The rows of a group lie close to one hidden flat surface of 12 dimensions, which passes through zero. Surfaces can cross.
(in the rows, 128 means zero)
Some rows, each with its group after it:
113 111  98 101 144  87 125 127 154 109 127 123 114 133 102 135 136 126 120
Z_570
154 149 108 132 164 147 150 118 117 113 105 125 119 109 109 162 145 146 121
Z_133
 97 119  70 131 119 108 133 172 143 139 133  70 140 120 147 154 125 127  56
Z_133
151 108 135 132 131 134 142 142 126 110 103 135 138 103 130  94 159 128 153
Z_365
155 130 146 138 115 110 143 106 109 141 139 142 123 149 119 139 116 131 134
Z_365
125 112 115 155 110 126 136  96 129 139 135  96 149 133 124 120 123 120 132
Z_260
 79 126 135 117 113 107 100 106 129 136 149 127 105 153 105 116  87 123  99
Z_365
 96 152 175 145 149 143 135 130 158 140  66 134 120 141 112 121 111 144 126
Z_321
124 117 125 119 150 155 128 146 149 132 141 138 111  93 166 106 127 117 132
Z_260
133  97 123 116 145 114 164 115 133 141 144 108 124 124 143  73 127 121 133
Z_260
146 109 168 129 112 129 155  86  97 126 113 153 112 133 130  99 123 112 144
Z_260
149 137 134 143 125 152 161 112 106 145 121 114 130 130 134 115 100 112 104
Z_260
130 121  85 140 150 156 115 152 144 119 157 109 107 107 140 132 131 147 101
Z_260
131 139 127 114 135 142 135 161 124 124 129 124 134 167 158 123 127 125 123
Z_133
124 106 118 113 144 121 149 141 141 139 144 124 109 105 153 104 121 121  93
Z_570
124 155 145  95 155 129 143 124 130 142 125 147 107 120 121 133 109 127 136
Z_365
146 115 125 150 109 132 131 121 116 120 119 118 156 164 155 158 163 146 105
Z_133
110 139 121 162 138 110 121 143 143 157 118  91 129 125 122 136 103 132 100
Z_321
100 142 141 112 120 120 120 129 120 128 119 139 124 133 118 131 117 123 133
Z_570
142 159 125 106 142 156 142 123  78 107  98 112 125 165 146 157 132 123 137
Z_570
121  94 117 156 160 120 113 127 173 119 130 110 110 150 133 105 142 152 136
Z_321
 96 131 150 122 119 133 113 122 138 138 119 137 126  96 119 108 111 117 138
Z_133
106 174 114  78 153 101 122 169 116 126 112 111 130 143 117 154 114 119 119
Z_570
127 130 106 131 128 142 129 100 162 119 137 125 126 128 106 142 121 118 158
Z_365
103 138 122 143 122 148 131 106 125 127 106 114 119  86  93 130 112 127 148
Z_570
110 132 111 149 110 133 132 117 136 129 116 133 122 117 131 190 122 115 106
Z_570
106 136 157 135  99 173 105 107 122 125 109 140 162 145 158 140 145 128 119
Z_321
158 126 142 126 136 116 126 114 156 113 123 156 117 137  80 101 104 106 111
Z_570
145 132 112 142 128 118 106 120  88 133 143  96 143 121 132 130 129 119 128
Z_321
143 127 122 126 126 134 145 109 125 131 111 110 150 141 163 147 133  91 134
Z_260
137 128 125 118 161 121 143 118 135 139 155 149 101 102 115 118 117 130 123
Z_133
 94 118 113 114 122 105 139 125 122 145 113  79 152 121 134 126 142 143  91
Z_570
156 129 136 150 127 111 119 133 148 133 131 142 154 123 111 140 154 150 151
Z_365
142 126 119 146 129 158 137 131 118 135 150 128 105  95 140 115 100 113 133
Z_321
140 127 158  91 138  92 108 103 139 122 118 150 132 134 110 116 136 108 156
Z_133
148 125 138 161 118 116 143 119 120 145 131 125 116 137 114 121 100 123 123
Z_321
132 144 159 122 126 110 133 152 149 138 143 187 114 140 116 127 108 116 166
Z_570
157 131 118 159 124 131 106 136  85 104 130 115 119 162 119 131 125 133 120
Z_365
108 131 158 136 108 159 130 117 116 131 115 144 128 132 133 109 113 125 130
Z_133
110 121 143 149 107 114  87 131 137 144 150 128 159 126 131 115 142 143 151
Z_321
133 137 129 157 141 107 130 143 109 149 119  97 128 146 141 144 123 144 130
Z_321
179 111 120 117 118 110 137 120 110 115 149 147 146 123 133 140 169 134 134
Z_321
117 107 149 108 118 103 133 112 120 121 120 154 120 148 139 135 147 129 118
Z_570
154 100 118 153 112 148 138  86 132 116 132 135 104 119 131 123  99  77 120
Z_260
104 134 112 122 143 154 124 147 136 137 156 111 118 125 143  96 105 123 152
Z_260
 98  98 140 115 102 158 126  59  90  97 106 116 106 167 134  98 118 108 103
Z_570
114 138 140 104 142 151  81 146 102 124 154 134 101  97 135  81 110 126 152
Z_570
101 108 126 114 125 137 118 120  92  90  91 112 131 133 145 121 176 142 153
Z_365
155 115 116 142 113 110 149 144 114 118 117 109 132 149 123 124 132 128 118
Z_133
116 130 138 135 121 154 112 151 142 119 136 135 124 137 125  75  95 102 126
Z_365
141 136 130 126 122 121 128 156 135 131 150 133 142 170 135 115 116 116 139
Z_365
118 118 150 137 114 120  92 111 110 143 139 119 160 112 138  98 138 121 115
Z_321
111 105 131 110 128 123 126 157 124 125 138 127 126 141 163  85 134 122 110
Z_365
 69 136 148 107 126 144 135 115 112 104  70 128 121 126 100 113 140 152 135
Z_133
134 136 111 164 103 145 113 132 122 127 160 131 100 123  98 135  79 114 127
Z_260
174 115 129 127 157 127 117 136 157 118 159 153 134 144 144 118 162 143 162
Z_133
173 133 124 117 150 141 148 128 129 117 128 133 126 168 146 129 124 111  99
Z_133
120 124 117 130 148 134 109 134 146 119 118 122 125 104 120 126 137 136 104
Z_365
 96 149 114 132 147 169 125 129 149 122 126 132 123 127 113 134 121 146 112
Z_133
121 140 124 111 144 122 137 129 162 140 120 131 143 101 125 151 146 138 138
Z_365
154 134 108 136 157 135 133 162 120 130 143 126 114  96 133 140 146 165 126
Z_260
 97 168 145 134 119 106 108 165 136 154 133 122 164 136  94 132 127 167 145
Z_260
121 126 141 120  85  93 142 111 105 139 132 133 140 161 111 133 107 111 102
Z_321
105 138 131 132 136 141 153 133 126 170 151  99 132  91 141  74  91 108 191
Z_260
 91 107 145 125 128 121 143 118 165 128 107 135 103 154 122 107 114 134 104
Z_321

New rows. What belongs after each?
144 120 160 106 108 118 139 113 111 124 146 163 127 151 120  91 118 111 143
Z_321
130 139 130 117 139 126  95 158 124 102 128 161 109 125 113 156 158 168 140
Z_260
 97 144 108 141 109 111  82 144 123 118 146 126 120 120  89 162 127 148 180
Z_260
131 117 133 165 107 108 101 126 158 150 133 125 172  98 116 136 145 141 101
Z_321
120 125 135 155 106  90 111  96 113 137 107 107 151 114  84 140 133 138 123
Z_321
157 153 120 112 151 121 126 145 104 128 103 112 141 110 135 164 144 132  82
Z_570
130 117 100 111 126 118 125 136  95 106 147 116 103 176 148 152 137 141  99
Z_260
102 126 146 144 107 143  97 142 143 138 139 143 144 128 143 130 142 160 107
Z_260
133 134 124 154 115 126 117 140 126 144 152 122 135 143 133 130 114 127 143
Z_321
117 129 127 134 117 111 112 129 140 141 126 119 141 106 113 132 119 125  90
Z_570
113 138 143 126 138 156 129 130 130 140 117 119 150 118 156 117 146 139 147
Z_260
141 114 124 126 125 103 143 137  87 134 133 131 110 111 150 151 152 154 105
Z_260
 80 108 122 113 129 142 114 100 116 109 112 135  92  90 132 136 143 132 140
Z_570
139 133 145 143 116 116 101 118 120 122 128 165 115 102 102 150 129 129 145
Z_570
107 107 112 156 121 126  99 103 153 156 177 125 110 104 136 152 114 146  92
Z_365
117  92 106 140 111 134 138  96 137 122 140 116 107 112 120 106 108 107 114
Z_365
126 133 120 129 129 136  96 138 136 121 145 116 142 145 126 117 132 135 146
Z_570
134 122 117 144 122 178 119 112 172 113 148 136 129 145 129 105 109 101 158
Z_365
141 127 158 108  85 167 122 107 108 130 150 176 153  97 141  98 122  94 113
Z_321
122 121 131 103 115 106 150  99 110 110  91 118 143 157 116 139 148 123 131
Z_365
120 118 146 163  92 161 122  70 105 141 148 139 102 131 130 132  93 120 123
Z_365
128 128 175 111 130  98 149 101 109 129  90 160 116  89  81  98 130 127 178
Z_260
106 114 174 111 112 112 134  99  91 136  95 126 145 124 130  96 155 151 127
Z_570
117 123 143 138 111 131 123 113 130 134 132 141 124 110 123 112 113 112 165
Z_260
 98  96  92 126 105  87 117 116 174 145 186 111 135 152 133 139 123 127 120
Z_365
146  96 123 131 149 128 122 118 152 103 134 140 113 126 105  99 160 168 108
Z_260
127 115 132 128 120 106 119 134 123 122 142 164  85  83 110 130 114 115 156
Z_260
152 119 137 128 146 118 138 142 125 131 125 148 115  87 132 127 153 152 125
Z_260
128 142 119 106 133 140 144 148 103 128 120 110 123 149 164 137 114 107 105
Z_133
143 107 112 149 121 162 133 116 127 124 163 140  88 122 152 118  96  99 113
Z_570
146 123 127 142 145 152 189 121 124 135 103 147 101  82 150 154 133 125 130
Z_570
102 125 137 117 134 118 141 110 128 143 107 132 128  95 124 136 133 136  78
Z_133
 82 105 127 140 104 149 136 135 144 144 152 129 102 143 172 124 109 131 118
Z_321
150 107 132 136 135 146 148 113 128 130 140 114 120 127 125  66 109 122 123
Z_570
126 138 113 141 147 172  89 133 192 118 145 135 128 113 117 111 106 108 136
Z_133
101 126 108 131 137 106 147 113 120 156 113  66 169  94 136 133 160 150 154
Z_260
137 125 126 136 132 112 137 143 137 142 154 119 135 150 104  95 118 157 100
Z_260
158 125 158 108 140 130 139 116 145 116 100 164 131 131 139 120 135  92 145
Z_260
152 135 147 123 145 140  77 144 123 125 131 150 133  82 137 123 146 137 101
Z_570
139 168 131 137 163 166 122 123 101 109  75 102 130 164 133 157 131 132 143
Z_321
122 145 126 121 133 141 162 132  93 136 110 125 107 107 138 148 111 117 134
Z_570
 90 114 128 147 106 171 113 114 113 133 151 112 124 142 153 103 120 147 119
Z_260
 99  99 123 108 139 101 123 131 156 129 140 123 132 119 131  95 150 142 132
Z_260
 97 129 131 134 127 157 140 129 152 137 118 109 150 129 134 104 133 141 156
Z_570
153 128 115 152 143 135  99 135 147 129 147 120 145 106 122 112 132 125 135
Z_321
143 136 124  94 134 101 120 120 127  91  93 160 100 118 109 173 126  76 163
Z_260
149 110 110 132 133 143 135 125 125 101 130 118 109 147 130 113 127 119 136
Z_133
130 128 141 139 119 124 152 111 104 152 109 114 146 106 138 134 136 129 128
Z_260
112 155 124 114 153 142 125 143 127 125 109 110 123 140 130 131 112 119 125
Z_321
144 129 128 139 114 122 118 143 147 138 154 138 142 161 140 131 115 115 107
Z_570
103 132 137 142 126 189  79 112 150  98 103 130 146 149 140 131 148 135 121
Z_365
148 110 122 109 140 133 126 124 176 111 123 140 145 156 169 129 140  78 121
Z_260
118 139 139 129 114 115 118 156 136 148 146 130 151 154 142 131 125 137 113
Z_260
153 163 146 127 131 123 160 133 110 150 117 113 162 170 121 119 110 123 144
Z_260
145 146 141 166  81 109 144 143 144 161 137 134 164 120  91 119  84  99 138
Z_365
120 126 135 145 105 121 106 138 131 150 168 129 138 165 157 134 116 132 102
Z_365
130 127 117 159 137 124 157 128 123 147 181 151  99 115  97 117 111 162 143
Z_133
149 153  87 118 139 137  99 147 115 114 144  98 161 143 143 161 146 118 127
Z_321
120 132 117 124 118 126 140 128 114 138 142 112 123 145 142 129 100  98 127
Z_260
128 127 115 137 121 159 134  96 106 105 117 122 107 143 125 144 114 110 128
Z_570
110 151 108 154 119 150 130 146 122 127 137 116 135 154 117 149 119 148 134
Z_133
130 108 128 141 121  94 133  97 179 109 120 155 117 130  56 117 117 120 142
Z_570
123 113 130 148 117 137 124 138 152 131 138 131 121 105 118  95 110 122 127
Z_133
141 126 140 140 153 101 109 111 135 124 107 107 141 140  96 101 128 127 119
Z_321
113  96 158 112 129 125 124 112 135 114 151 189  73 113 118  78 118 121 184
Z_570
168 134 139 148 132 127 163 114 118 148 107 123 143 105 121 133 123 120 110
Z_260
122 132 127 137 127 138 129 145 166 153 146 129 138 108 138 109  98 102 111
Z_260
116 141 113  91 124 103 137 133 104 122 113 113 127 165 148 163 118  97 106
Z_260
136  98 136 132 134 140 114 123 155 128 134 147 126 103 158 117 147 128  79
Z_570
151 115 145 115 115 117 123 115 101 111 101 122 128 130 138 121 144 110 163
Z_133
168 126 162 121 134 136 152 131  92 140 135 146 115 131 147  87 117 125 127
Z_570
129 111 148 136 139 106 122 139 166 152 142 157 146  82 132 117 163 161 124
Z_133
135 110 124 146 117 128 144 113 108 127 143 157  83  99 135 152 120 119 147
Z_570
156 122 101 157  92  83 159 136  99 160 170 108 129 126 119 151 102 116 151
Z_365
